There are 5 hidden switches. A switch that is on adds its own fixed numbers to the row, and there is some noise. The rows also spread widely along 5 directions, which tell nothing about the answers.
Known rows, each followed by its switches (1 for on, 0 for off):
[  0  -5 -11 -15   5  -7  10   4   1  -3   8  19   6  -6 -11  13   2  12
  -9  -2  12   9   8  13   6   8 -15] => 0 1 0 1 0
[ -2  13  -9  -6   7  -1  18  11 -12   6  -9  30  -1 -13 -14   6 -11  13
 -12   0  21   1  10  24   6  15  -5] => 0 1 1 1 1
[ -2  -5   1 -10   4 -15   0   3  -1   6  12  16   8  -7 -14   5 -18   8
   1  -1   8   2   6   2   3  -4  -3] => 0 0 0 1 1
[ -1   1  -9 -14  -7  -3   9   4 -23   5   1   4   8  -5  -6 -10  -3   1
 -13   9  12  -3   4 -16  -8 -19   6] => 1 0 0 0 1
[  0 -19  -2  -1  -3 -21  -4 -14   3  -4  22   4  10  -9 -15   9  -9  12
  -3  -4   6  15  -3   7  -2  -4  -2] => 0 0 0 1 1
[ -2  14   0  -3   0  17  10   7 -10   6   1   7   4  -9 -11   9  -7   2
   1  -5  17   4  18   5   5   9  -7] => 1 0 0 0 0
[  2 -10   4   6  -3 -15  -2  -7  -3   8  18   6   9  -5 -12   7 -20   7
   2  -7   7  10  -2   7   0 -12   0] => 0 0 1 0 1
[  1  -9 -11  -8   2 -12  11   4  -8   5   8  19   1  -6  -8   5  -6  13
 -11   0  10   0   7   2  -5  -3  -8] => 1 0 1 1 0
[  3 -14 -12  -8  -1   0   3  -7  -8 -10  11   3   9  -3 -12  12  10  10
  -9   0   8  12   9   1   8  -1 -10] => 0 0 0 0 1
[-3 -5  4 -3 -6 -5  0  3 -8 -6  4 -6 10 -5 -2  1  2  6 -2 -6  4  9  2  0
  0  4 -4] => 0 0 0 0 0
[  1 -10  -6  -6   3 -23   8   7  -3   4   5  30   1 -11 -13   8 -16  15
 -10  -3   9   6   0  21   3   8  -7] => 0 1 1 1 1
[  1  -5 -12 -12   0  -9   4  -7  -6   9  16  15   8  -7 -16   8  -9  10
 -11  -1  14   7   1   7  -6 -16  -4] => 1 1 0 1 0
[  0  -7  -1  -9  -2 -14   7   6  -4  16  12  23   8  -9 -10  11 -23   9
  -6  -8  10   3   0   9   0  -3 -10] => 1 1 1 0 0
[ -4  10   2   4  -7   7   1  -2 -16   4  -1  -2   7  -8  -8   4  -6   3
  -1  -2  14   9   9   4   3   5   2] => 0 0 0 0 1
[ -5   3  10  -6 -11 -13   6  10 -11  17   1  11  10 -12  -6  -4 -31   4
  -5  -5  10  -1   0   2  -9  -4   3] => 1 1 0 0 0

New rows. What belongs after each?
[ -4  -4  -7  -6  -5 -13   4  -2  -6  -6   0  13   6  -8  -9   3   0  14
 -10  -4  11  10  -1  16  -5   8  -4] => 0 1 0 1 0
[ -3  -9   2   0  -3 -17   3  -1  -6  -7   5   8   9 -11  -6   4  -1  12
  -2  -5   4  13   0   6  -1  10  -3] => 0 0 0 1 0
[ -2   3  11   0  -8  -1   0   1  -4  11  10   3   8  -7 -11   8 -20   4
   6  -9  10   8   7   3   0   3  -4] => 1 0 0 0 0
[  0  -4  -8  -8   2 -19  11   9  -2   7   4  24   3 -10 -11   7 -11  13
  -7  -3   9   8   0  19   1   7 -10] => 0 1 1 1 0
[ -1  -2   0  -2   3  -9   5  -1  -1  -2   6  13   6 -10 -13  10  -6  13
  -3  -3   8  10   9  14   6  17  -3] => 0 0 0 1 1
[  0  -1   4   1  -6  -3   3   0  -8   5   7  11   9 -11 -10   7 -20   9
   0  -4  12  10  10   6   1   3  -1] => 1 0 0 0 1
[ -4 -20  -9  -8 -12 -24  -2 -11 -10 -14   9  -4  11  -5   2   1  14  14
 -16   0   4  13 -16  -1  -9 -13  -5] => 0 1 0 0 0
[ -2  -1  -6  -7  -4  -5   1  -8  -8  -2   4   1  10  -6  -7  11   4   7
 -10  -3  12  10  -3   6   1  -4  -6] => 0 1 0 0 0
[  0   2 -12 -14   6  -7  17   6  -9   8   4  29   4 -10 -18   4 -15  13
 -14   2  15   0  12  11  -3   3  -2] => 1 1 0 1 1
[ -2   3   1   6  -7  -3   4   0 -14  -4  -6   3   6 -10  -2   1  -4   9
   0  -3   9  10   7   7   4  15  -2] => 0 0 0 0 1
[  4  -4  -4  -1   4  -9   5  -5   3   6  18  15   6  -8 -21  12 -14  11
  -2  -5  17   8   4  15   6  -3  -5] => 0 0 1 1 1
[ -2  -4   1  -8   2  -1   4   2   2   1  11   9  11  -5 -14  14  -5   4
  -7  -5   9   9   5  11   8   0 -10] => 0 1 0 0 0
[ -6 -10   6  -2 -12 -26  -3  -5  -8   2   5   4  10 -10  -6  -1 -16   9
 -10  -2   7   8  -8   8  -3  -2   2] => 0 1 0 0 1
[  0  20  -2  -1   3   9  12   6 -12  20   1  16   4  -9 -17   8 -22   6
   2  -7  23   0  18  11  -1   1   0] => 1 0 1 1 0
[ -4  -7 -15 -19  -4 -18   7   3 -14  -4   1  12   9  -5  -4  -8   3   8
 -17   6   8   0  -4  -3  -7 -14   0] => 0 1 0 1 0
[  6 -14  -5  -1   0 -17  -2 -10   3   7  22  16  11  -7 -16  18 -14  12
  -4  -9  13  13  -6  16   7  -7  -9] => 0 1 1 0 1
[  1  -8  -8 -15  -1  -8  16  11  -7   7   2  25   5 -11  -6   9 -11  11
 -13  -6  14   4   5  10   1   5 -14] => 1 1 1 0 0
[  3 -20 -11 -17   1 -14   9  11  -8  -6   7   9   6  -3  -3  -1   9   6
 -12   4   4  -1   3 -10  -1 -15 -12] => 0 0 1 0 0
[ -3  12   7  -1  -5   6   6   8 -14   7  -5  -3   7  -8  -5   0 -10  -3
   2  -4  13   2   9  -1   3  -1   1] => 0 0 0 0 0
[ -3 -20   0 -10  -1 -27   4   6   6  -3   6  19   5 -12  -6  11 -11  16
  -4  -6   1  10  -1  18   0  18 -13] => 0 1 0 1 0
[ -1   3  -3  -3  -2  -5   7  -2 -15   2  -2   9   4  -9  -7  -2  -4   9
  -7   1   9   4   5   2  -2   1   5] => 0 0 0 1 1
[  5   1   0   5  -2   3  -1 -14  -7   7  16   3   9  -5 -14  10 -10   5
  -2  -6  20  11   2   7  10 -15   1] => 0 0 1 0 1
[ -4   4   8  -7  -2  -9   7  11  -5  17   2  15  11 -10 -15   3 -27   0
  -4  -3   8  -1   5   8   5   0  -2] => 0 1 0 0 1
[-2 -8 -5 -5 -7  1  7  0 -4 -6  5  4  7 -7 -5  7  3 10 -3 -5 10 11  5  1
  2  6 -9] => 1 0 0 0 0
[ -7  -2  -6  -5  -2 -15   9  -1  -9   6   4  26   7 -12 -14   8 -17  17
 -11  -3  15   9   1  17  -4  12  -3] => 1 1 0 1 1
